The rows of a group lie close to one hidden flat surface of 9 dimensions, which passes through zero. Surfaces can cross.
In the rows, zero is written as 128.
Some rows, each with its group after it:
[120 127 112 115 138 142 123 140 100 117 123 133 146 131 127 132 144 125
 121] | q872
[128 129  70 132  85 149 178 119  90 189 157 119 110 145 171 134  99 146
 133] | q897
[109 155 133 139 132 174 142 108 161 137 125 123 138 157 116 104 142 120
 144] | q461
[104 146 156 143 120 149 149 104 135 135 135 136 100 138 111 116 108 137
 107] | q873
[131  98 133 146 144  59 115 150 148 103 115  90 111  92 106 137 159 134
 128] | q897
[ 93 145 155 159 102 125 125 111 145 118 117 109 104 124 139 121 119 145
 138] | q461
[102 128 106 156 115 131 123 129 124 104 128 130 136 130 139 117 114 158
 105] | q461
[138 131 116  98 134 109 118 106 122 136 142 156 138 126 137 125 120 101
 142] | q897
[154 135 154 108 132 140 139 135 117 150 138 144 119 132 118 128 121 117
 115] | q461
[130 116 158 149 138 119 151 170 130  99 159  94 133 127 135 122 160 128
 132] | q897
[168 110 155  89 163 107 127 169  92 118 140 160 125 115 109 144 121 126
  79] | q873
[147  73  91 147 103  68 116 144 128 130 109  84  94  91 155 185  98 157
 139] | q872
[152 100 133 132 135 137 143  97 149 161 122 122  98 129  69 151 134 105
 134] | q461
[ 79 119 129 120 159 113 166  90 137 109 161 132  95 153 121 147  83 116
 125] | q872
[106 120  94 129 131 137 139  97 122 145 113 124 112 135  92 142 134 122
 131] | q461
[125 120 104 129 125 116 116 135  88 102 153 152 147 119 144 120 118 133
  98] | q873
[158 105 112 139 137 130 125 140 150 119 143 121 153 133 130 123 139 118
 137] | q461
[161 120 153 117 144 116 130 120 169 144 137 122 125 129 112 129 140  93
 162] | q873
[190 106 115 128 152 102 129 126 206 152 148 127 148 138 135 106 114 104
 155] | q873
[126 115  92 123 125 120  97 109 116 133  79 147 114 111  99 147 102 153
  92] | q897
[125 116 157 127 162 120 134 151 149  92 133 124 132 135 123 131 119 130
 116] | q872
[ 87 159 147 111 113 163 124  64 106 134 129 172 106 141 118 138  93 107
 135] | q897
[133 134 184 123  89 162 154 154  90 155 120  87  89 120 147 179 139 132
 161] | q873
[161 104  39 131 123  86 119 114 163 179 101 109 138 115 127 124 136 133
 153] | q897
[127 121 158 140 117 136 146 133  94 115 157 147  98 128 114 131  96 145
  71] | q873
[148 122 131 133 135 134 144 145 157 137 136 112 130 142 147 132 114 131
 135] | q872
[127 141 127 141 119 157 128 102 154 139 124 135 129 143 119 115 114 125
 133] | q897
[146 123 138 164  89 137  93 141 101 119 100 128 124  94 104 120 151 158
  90] | q872
[113 129 142 153 124 121 139 118 143 126 129 111 104 128 110 122 127 138
 119] | q897
[162 122 128 110 134 101 132 116 149 149 161 140 134 130 142 118 121  91
 156] | q873
[108 126 132 148 106 148 169 124  82 126 176 138  95 139 134 133  88 148
  80] | q461
[138 139 126 135  97 133 119 117 115 142 143 136 137 121 139 112 137 116
 142] | q872
[100 133 117  92 145  66  77 107 141 123  54 106 125  90 107 156 180 102
 193] | q873
[142 139 138 124 119 153 138 143 125 145 130 127 132 138 145 127 125 133
 132] | q461
[116  99  91 161 131 153 141 118 134 120 127 107 127 139  93 138 136 133
 117] | q897
[ 86 141  88 118 138 152 126 127  72 106 125 163 148 138 117 116 130 144
  77] | q873
[129 128 153 128 130 146 145 131 121 135 135 122 113 136 112 136 130 122
 125] | q461
[117 128 149 119 148 166 154 135 128 138 111 100 120 142  90 153 170 112
 149] | q461
[ 96 131 110 141 111 156 128 112 100 121 124 128 127 131 111 132 144 130
 123] | q872
[135 138 142  71 172  99 149 152 143 147 114 128 114 137 153 152  99 128
 140] | q872
[145 108 148 140 149 144 126 178 113  67 171 135 172 138 152 121 132 126
 105] | q872
[120 132 109 120 127 145 132 133 109 130 129 129 142 133 136 132 138 126
 137] | q872
[124 135 144 102 128  45  93 129 106 114 128 161 114  90 154 122 101 134
 110] | q873
[165 156 124 125  97 157 119 109 155 173 127 158 140 144 169 104  85 131
 143] | q897

New rows, each followed by its group:
[142 136 141 142 122 180 172 125 147 153 167 132 124 165 131 109 102 130
 115] | q873
[103 131 139 149 125 149 165 138 105 119 146 122 102 139 109 125 121 153
  85] | q897
[122 137 108 123 119 133 112 141 120 133  92 124 136 119 141 135 130 149
 131] | q461
[143 109 139 160 128 171 154 152 138 114 154 108 134 147 118 127 133 133
 114] | q461
[ 82 108  79 153 149 114 117 117 131  78 121 120 147 128 104 123 146 134
 114] | q461
[135 127 125 155 107 145 145 150 145 147 101  95 103 129 147 142  97 180
 110] | q873
[160  77 105 145 143 129 120 208  88  77 135 116 162 115 144 151 134 165
  73] | q461
[100 164 132 117 111 138 138 127 106 142 123 139 120 134 162 117 103 152
 113] | q873
[173 136  99 118 127 129 100 147 150 137 127 153 180 133 174  92 116 133
 131] | q461
[110 115  73 118 137 139 148 112 113 135 140 120 144 147 123 138 145 111
 148] | q461
[ 87 163 112 129 125 182 149 105 125 158  90 132 116 154 101 119 128 147
 109] | q897
[124 100 113 114 165  80  91 160 128  76 101 103 163 104 124 147 180 113
 158] | q461
[ 92 121 148 116 151 102 150 134  86 100 156 122 113 121 107 141 154 111
 119] | q897
[132 118 121  94 153  94 117 131 114 123 123 133 134 112 115 145 151  99
 144] | q461
[129 135 170 133 126 157 106 149 125  94 109 132 137 125 133 139 126 141
 117] | q897
[ 81 172 134 148 132 123 105  85 165  88 152 162 166 146 134  53 137 110
 138] | q873
[156 151 182 108 127 192  61 130 155  96  94 162 184 137 164 133 120 104
 169] | q897
[119 172 123  56 165 192 160 121  68 175 114 194 134 164  82 119 125 117
  71] | q461
[147 147 135 114 126  98  87 163 125 113 105 148 155 109 171 110 117 153
 116] | q461
[109 111 100 152 113 128 143 114 102 124 139 128 101 126 117 142 101 151
  90] | q461
[ 55 150 140 109 155 100 137  95 105 122  91 125  84 115  63 141 155 126
 112] | q897
[133 102 108 155  99 153 153  92 113 169 113 122  65 125  74 165  91 152
  85] | q461
[128 124 157 152 137 153 129 179 138  81 135 101 154 135 145 119 151 143
 122] | q461
[163  93  45 145 146 157 110 152 147 121 101 117 186 139 119 125 149 143
 119] | q461
[ 93 138 160 173  97 206 138 129 116 107 108 103 106 142 123 152 115 162
 113] | q897
[116  97 101 162 134 136 135 136 137  94 140  99 142 134 120 135 146 134
 131] | q461
[155 134  98  87 145 118 129 160  96 147 127 153 155 129 153 121 126 133
 113] | q897
[184 112 113 119 147 136 116 136 141 138 129 163 153 134 107 109 113 131
  85] | q461
[156 116 146 130 123 125 125 157 122 119 144 121 138 121 148 134 130 129
 130] | q873
[138 119 113 105 120 109 134 103 114 164 133 137 108 120 121 148 115 111
 140] | q461
[177 138 121  76 177 105 116 146 167 170  86 142 149 127 109 114 146 117
 132] | q872
[ 90 125 137 123  94  99 160 139  83 119 170  79 108 117 200 163 140 111
 199] | q461
[103 124 103 113 145 133 156 118 116 137 126 125 113 147 126 153 108 132
 123] | q872
[ 93 144 146 142 103 135 114 115 100  93 149 132 141 123 144 115 152 114
 147] | q873
[149 116 134 121 144 142 155 102 123 149 168 165 112 145  83 120 107 105
  90] | q461
[100 131 161 116 135 126 141 144  99 114 117 100 108 120 118 159 157 123
 143] | q461
[138 145 115  91 159 140 158  95 159 184 127 146 119 158 102 119 117 103
 141] | q873
[ 97 118 128  97 155 138 139 172  51  90 125 115 142 128 122 165 174 121
 122] | q897
[129 106  51 154 127 165 124 146 120 113 124 119 175 142 136 122 142 144
 117] | q873
[125 146 138 132 119 122 121 140 152 132 112 114 127 125 156 120 123 145
 142] | q873
[100 136 144 122 123 138 146 128 103 129 127 114 109 130 125 148 138 126
 137] | q461
[134 134 146 121 137 111 137 148 113 122 144 139 126 123 130 116 127 132
 106] | q897
[138 150 174 139 124 154 152 144 167 134 150 116 129 153 162 109 111 128
 149] | q872
[141 132 113 113 134 122 117 159 131 132 106 120 151 125 161 128 131 143
 135] | q873
[129 124 124 172 111 120 102 115 159 110 117 142 121 120 121 103  92 167
  84] | q461
[106 130 164 119 139 139  93 127 118  84  94 130 130 116 107 155 141 119
 135] | q897
[164  58  71 210  92 151 148 110 152 138 162 110 104 134 107 142  82 159
  83] | q461
[129 136 191 121 126 124 154 126 125 134 166 128 101 130 125 131 127 104
 139] | q461
[101 119 146 138 105  99 152 134  86 104 186 117 101 119 165 141 106 129
 128] | q461
[138 147 163 123 143 132 111 142 145 116 108 133 147 125 114 106 155 122
 128] | q872
[100 121 109 135 107  86 115  94 127 135 103 107  95 102 123 155 126 130
 159] | q461
[155 152  52  97 118 144 116 123 117 171 133 183 178 149 178  89  95 134
 119] | q461
[122 135 134 157 133 136 105 142 163  96 109 124 153 133 129 101 134 150
 115] | q461
[149 120 152 132 150 122 134 153 182 123 122 100 133 137 146 132 125 129
 154] | q872
[124 121  67 168 100 252 130 143 130 147  58  95 151 160 127 158 127 179
 122] | q897
